There are 5 ways to turn a row about zero (a turn may also mirror it). The second row of each pair is the first, turned, with some noise. The first 45 pairs use one turn. New pairs use 3 turns, one after the other, and a turn may come again.
Known pairs, each followed by its turns in order:
[ 22  17 -21  -8 -11  19   6   4]
[-24  -5   5  28   6   8  15 -10]
gar

[  3 -27  15 -15  24  20 -18   3]
[ -4   4 -26   5  14 -16  35  -1]
pogaf

[ -2  -9 -22   3  19 -12  20   4]
[  9 -13 -20  -9 -21   2  15 -11]
kemuk

[-17  12  -4  -9  19  24 -24 -14]
[-11  11   6   6  14 -43   5  -4]
pogaf

[ -7 -11  10 -26  22  -1 -25   3]
[ -6   2  -4 -36   1  10  19  17]
gar

[ 13 -10  -3   2   7 -16  16 -16]
[ 17  12  -8 -19 -12   9  -1   2]
pogaf

[  8  21  27  13  22 -14 -18 -24]
[ -1  -6  21 -35  -6 -22  18  21]
pogaf

[ -9  11  -7  19 -13   0  -2   6]
[ 14 -16 -11  -4   4   2   5  14]
Faf

[ -5 -14 -12  22  -4 -14   6 -16]
[ 15 -13 -21  -3 -11  -5  -8 -19]
Faf

[25 13 -9 14  6  0 17  2]
[  2  17   6   1  -6 -18  17  20]
vofad

[ 20 -18   6  20   5  14  -9  14]
[20  7  1  9  3 33  3 -3]
gar

[ 23   4  -9 -20  27  23 -21 -13]
[ 23   7   1   3   8 -36  27 -17]
pogaf

[ -6  -2  -9   9 -25   6  10  -8]
[19  1 -8 -6 22  4  0  6]
kemuk

[-27  23 -10 -12 -18  15  16 -15]
[-18  20  23 -14  14  12 -27   3]
vofad

[-17   5  20  10   1 -22  10   4]
[ 23  -7  -3 -14   1 -21 -11 -10]
gar

[-10 -27  18  -4   2  26   0   8]
[ -1 -14 -21 -19  16  23  10  -2]
vofad

[ 20  11   5 -21 -19   8  16  -4]
[  9  24  -2 -16  20 -19  -9   1]
vofad

[ 25  13  -3  -4  12 -25  -3   9]
[ 21   8  29   6  -9 -13  -4   1]
Faf

[ 25  -9  17 -11   9 -12  14 -13]
[36 13 -9 -5 -3 -5  8  0]
vofad

[  8 -14  21  -3 -12   2  -4  -1]
[ -6  -2  -1  21  12   1 -13   0]
kemuk

[ 22  -7  25 -19 -11  27  19 -26]
[ 25 -28 -32 -20  13 -14  -4 -10]
pogaf

[  9  12  -9 -27  11 -21  18 -24]
[ 24  30  17  -9 -17  -7  -9 -14]
vofad

[-22   1  20  27  14 -12  13  11]
[-24 -25  -1  -9   9  19  18  -8]
kemuk

[ 16  24 -15   1  -7  16  21  -8]
[ 11  17 -12 -14  12 -27  17   2]
kemuk

[-14 -19 -25  23  -8  18 -14  25]
[-37 -35  -3 -10  -2  -2  10   9]
vofad

[ 11 -14 -23   6 -26 -19  -2 -13]
[  0 -19   6  24 -22   1 -15  20]
gar

[ -7  10 -17  21 -16 -25  24  11]
[  4 -22 -25 -35  11   1  -1   1]
kemuk

[ 21   9   7   7 -15   7  -5  17]
[-16   7 -10   1  10 -14  -9  20]
kemuk

[ -5 -20  15  15  -7  18  17   9]
[  0  -9 -17 -16  11  16   5  24]
vofad

[ 22 -25 -16 -24 -18   3   6  21]
[  9  19 -37  15 -10  -1 -25   5]
kemuk

[-21   8  23  25 -14  18   5  -8]
[-7 -3  2 14 25 27 -9 25]
vofad

[ -8  12   7 -13  11  11  27   2]
[ 15   2  -5   2  25  -2 -15  16]
pogaf

[-16  25   7 -21  -9  27  13  19]
[-12  22  -3  -3  22  20   6  35]
Faf

[-10   5 -25 -26 -26  21 -16 -11]
[-12   8 -18  23  -9  21  33  10]
Faf

[ 19 -18 -21  14 -26 -15 -19  23]
[ 24 -36  16  21  -6  19   7  -8]
Faf

[-17   2  22 -24 -27 -26  12  19]
[  7  10  -1  34  42   0 -13   4]
Faf

[ 19  27  15 -17   1  24 -17 -10]
[ 18 -29  11  -1  10 -34  10  -5]
pogaf

[ 10 -27  10  15 -25 -14 -19 -14]
[ 15 -17 -10   5  -8  20 -27  25]
gar

[  7  17 -13  25  18 -16 -21   8]
[ 26 -15  15 -17  -9 -20  16   4]
Faf

[-20 -26 -19  26  -8  17 -20   8]
[ 10  24  30   7   6  18 -21  25]
gar

[-25 -23   6   1 -20  21  10 -19]
[-23  -4 -34  -8   6  -6 -23 -12]
pogaf

[ -4 -23  -7 -17  16   1 -16  11]
[  2   9   8 -16  -4   9  21  23]
gar

[ 20   7 -19  11 -18 -24   9   6]
[  7 -16 -24 -19   2 -21 -14  10]
kemuk

[-15  24 -10  19   4 -10 -10  -9]
[-11  -2  21 -11  -8  -7 -23 -16]
gar

[  0  -6 -16   6  12  16  25 -26]
[ -5  15 -24 -18 -24   8 -11 -10]
Faf

New pairs, each followed by its turns in order:
[-10 -27  27   5  21   8 -24   4]
[  0  24 -12 -12  30   6 -29  13]
gar gar pogaf

[ 23  14  -6  27   3 -16 -15  23]
[-29   1  21  -1  21  13 -14 -21]
kemuk pogaf pogaf

[-10   0 -17  24 -17  -3 -20  16]
[-12 -14  22  -3 -11 -17   8  25]
Faf kemuk vofad

[  3   9 -15   7  16  22   5   7]
[  1   0 -16   7  12 -13 -21 -11]
pogaf kemuk Faf

[  4  21 -20  11  10  10  19  15]
[ 11  -1   0   3  17  26   5 -26]
gar vofad gar

[  5   6   3  12 -19 -18   4  -2]
[-4  6 -8  5 24 11 10 -6]
vofad pogaf kemuk

[ 15 -24  13  19  10  10  22  -8]
[  3  -5   1 -38 -15 -12   9  16]
kemuk kemuk vofad

[ 11  20  -8  16   0 -22 -24  -3]
[  2 -22  26 -11  -5 -19   3 -11]
kemuk vofad vofad

[ -9 -13  18 -25  16  19  21  -4]
[ -6  16 -32  19  14  13  14   8]
kemuk vofad vofad

[-10  -8  19  24 -17  12   7 -16]
[  1  33   1 -11  13   1  18   9]
vofad gar vofad

[  3   1 -13   7  15  -8 -18   1]
[-12   9   7 -13  -9   9  13  -4]
gar vofad gar

[-23 -19  12 -19 -21   8  26 -12]
[ 34  30   5   7 -12  -7 -12 -19]
kemuk pogaf vofad

[  6  -5  22 -19  17  -2  -9   5]
[ 11   4  25  -9  -6   0  11 -17]
gar pogaf pogaf

[ 23  -2 -16 -25  -1  -5  14  24]
[-18   4  -6  -8  -7  36 -20   1]
Faf Faf kemuk

[  2  26  26  20   1 -16  15 -20]
[ -2 -22 -21  -2   0 -16  30  24]
pogaf kemuk Faf

[ 10  -8 -19 -17   4  27   0 -10]
[ 20   6 -19  17  11 -10  -5  18]
pogaf vofad vofad

[ -5   1 -18 -10  -6 -13  -3 -25]
[  4 -15  -8   5 -28   7   6 -11]
kemuk vofad gar

[ 27  -9  25 -21  -3 -22  -3 -24]
[-12 -14 -11  11 -26 -23  34  -8]
Faf gar pogaf

[ 16 -21   5  -1   5  23  24  18]
[  0  18   6  21  25 -23   2  14]
Faf gar pogaf

[ 23 -23  12 -27  -7  -3  24  24]
[  9   5   3 -37  -9 -33  -6  20]
kemuk Faf vofad

[  1 -20  -7  -2  27 -23  18  25]
[ -4  15 -30   0  -6  26  27  -8]
Faf gar Faf

[-23   6  11 -10 -11 -27  25   4]
[  7  -1 -29  19  14   3 -27   2]
gar gar kemuk

[ 24  20 -20 -16  -7 -27  25   5]
[-12  17  13  23  -5  20  11  38]
Faf kemuk pogaf

[ -7  10  21  12 -23 -21  21 -22]
[-19  10 -33 -16 -12  15  18   1]
pogaf gar vofad

[-13 -12   5   0   1   7  13  -2]
[-3  3  2 17  2  9 -6 15]
pogaf kemuk Faf

[  7  25   3  13  -4  10 -11  20]
[  4  17 -15  -9 -22  10   6 -13]
pogaf pogaf kemuk

[ 24  26 -26   2  20 -21  27 -26]
[-11 -15 -42  16   7  20  36 -10]
vofad pogaf pogaf

[-24 -24  22  18 -22 -14  -5 -27]
[-38  -8 -10   5  25  29  11 -10]
pogaf kemuk gar

[ -8 -14  -9  22  -6  -1  14  25]
[31  4  3 22  3 -7 10  8]
gar gar kemuk

[ 21   2  16  17 -26 -22  -7   5]
[-20   7 -17  -1   5  10 -20  31]
vofad pogaf Faf

[ 21 -27   3  -9  23  10 -22   9]
[ 37 -20 -16  11  -2   6  -3  14]
vofad gar Faf

[ 20   8  -4 -23  23 -21  11   0]
[-15  -5  18  19  20   7 -15 -22]
Faf pogaf Faf

[-20  -5 -15  -8 -10  -3 -21 -13]
[ 17  11 -11  -4   5  21 -18 -10]
vofad kemuk gar

[ 21 -15 -16 -26   9 -18  24   9]
[ 32 -15 -28  21   0   6 -12  -7]
kemuk vofad vofad

[ -3 -13  11  13  -3   4  23   9]
[ -7  -3  -8   6  15  -6 -25   6]
gar Faf kemuk

[ 20  21   1  22   5   6  17 -22]
[ 27  -5 -18  14  -8  24  -3 -13]
gar Faf Faf

[ 14  14 -22 -11 -20  17 -18   6]
[-39  -8 -15   8   6  -9   1   0]
kemuk Faf kemuk

[-10 -26   6  13  10  15 -14   6]
[-12  18 -21 -22  -4  -2  -7  -7]
gar gar Faf

[-22  26 -16   5  -3 -20  16  15]
[-27 -21  -7   3  -3  12 -23 -18]
kemuk kemuk gar

[  2  -8 -13  -1   3  -2 -22   8]
[ -2   3  22 -11  10   6   8  -3]
kemuk kemuk gar

[  3  -9   6  -7   7 -16 -15  -5]
[-14 -16   5  -1  10  -8   2   7]
vofad gar vofad

[  5  -5  -4  16  -7  24 -19 -16]
[ 13  26 -23   2   6 -10   9   8]
vofad vofad kemuk

[ 24 -19   2  18  21  -8  10 -18]
[ 12   3 -23  19 -25  14  -2 -20]
gar vofad vofad

[ 24  10  21  21  15  12 -12 -13]
[-21  -1  -3   4   2 -33  20 -17]
Faf kemuk pogaf

[ 21  10  27  -5   4  19 -12 -18]
[ -9   7  -3 -15 -29  -4  -4 -30]
pogaf kemuk pogaf

[ 25 -16 -13   4  19  21  27  -1]
[ 10 -21  27  33   3  12   0   9]
gar gar vofad

[-25  -8  -9 -16 -23   9 -17   2]
[ -5  15  -8   0 -18 -32 -13   1]
vofad Faf gar

[-15 -22   4  16  19   5  20 -11]
[-16  18 -13 -21   9 -17   9 -15]
pogaf Faf kemuk

[ 10 -18  -7  23  -5  -1   1 -21]
[  0  -1 -23  -1 -15  -1  24   8]
Faf vofad pogaf

[ 12  -6 -20   0 -23 -18  13   6]
[-14 -25  -6 -15 -16   5  17  -1]
gar kemuk vofad

[ -8  10  23  18 -15 -23  10  12]
[-22   5  11  30  18  -1  11   4]
vofad gar kemuk

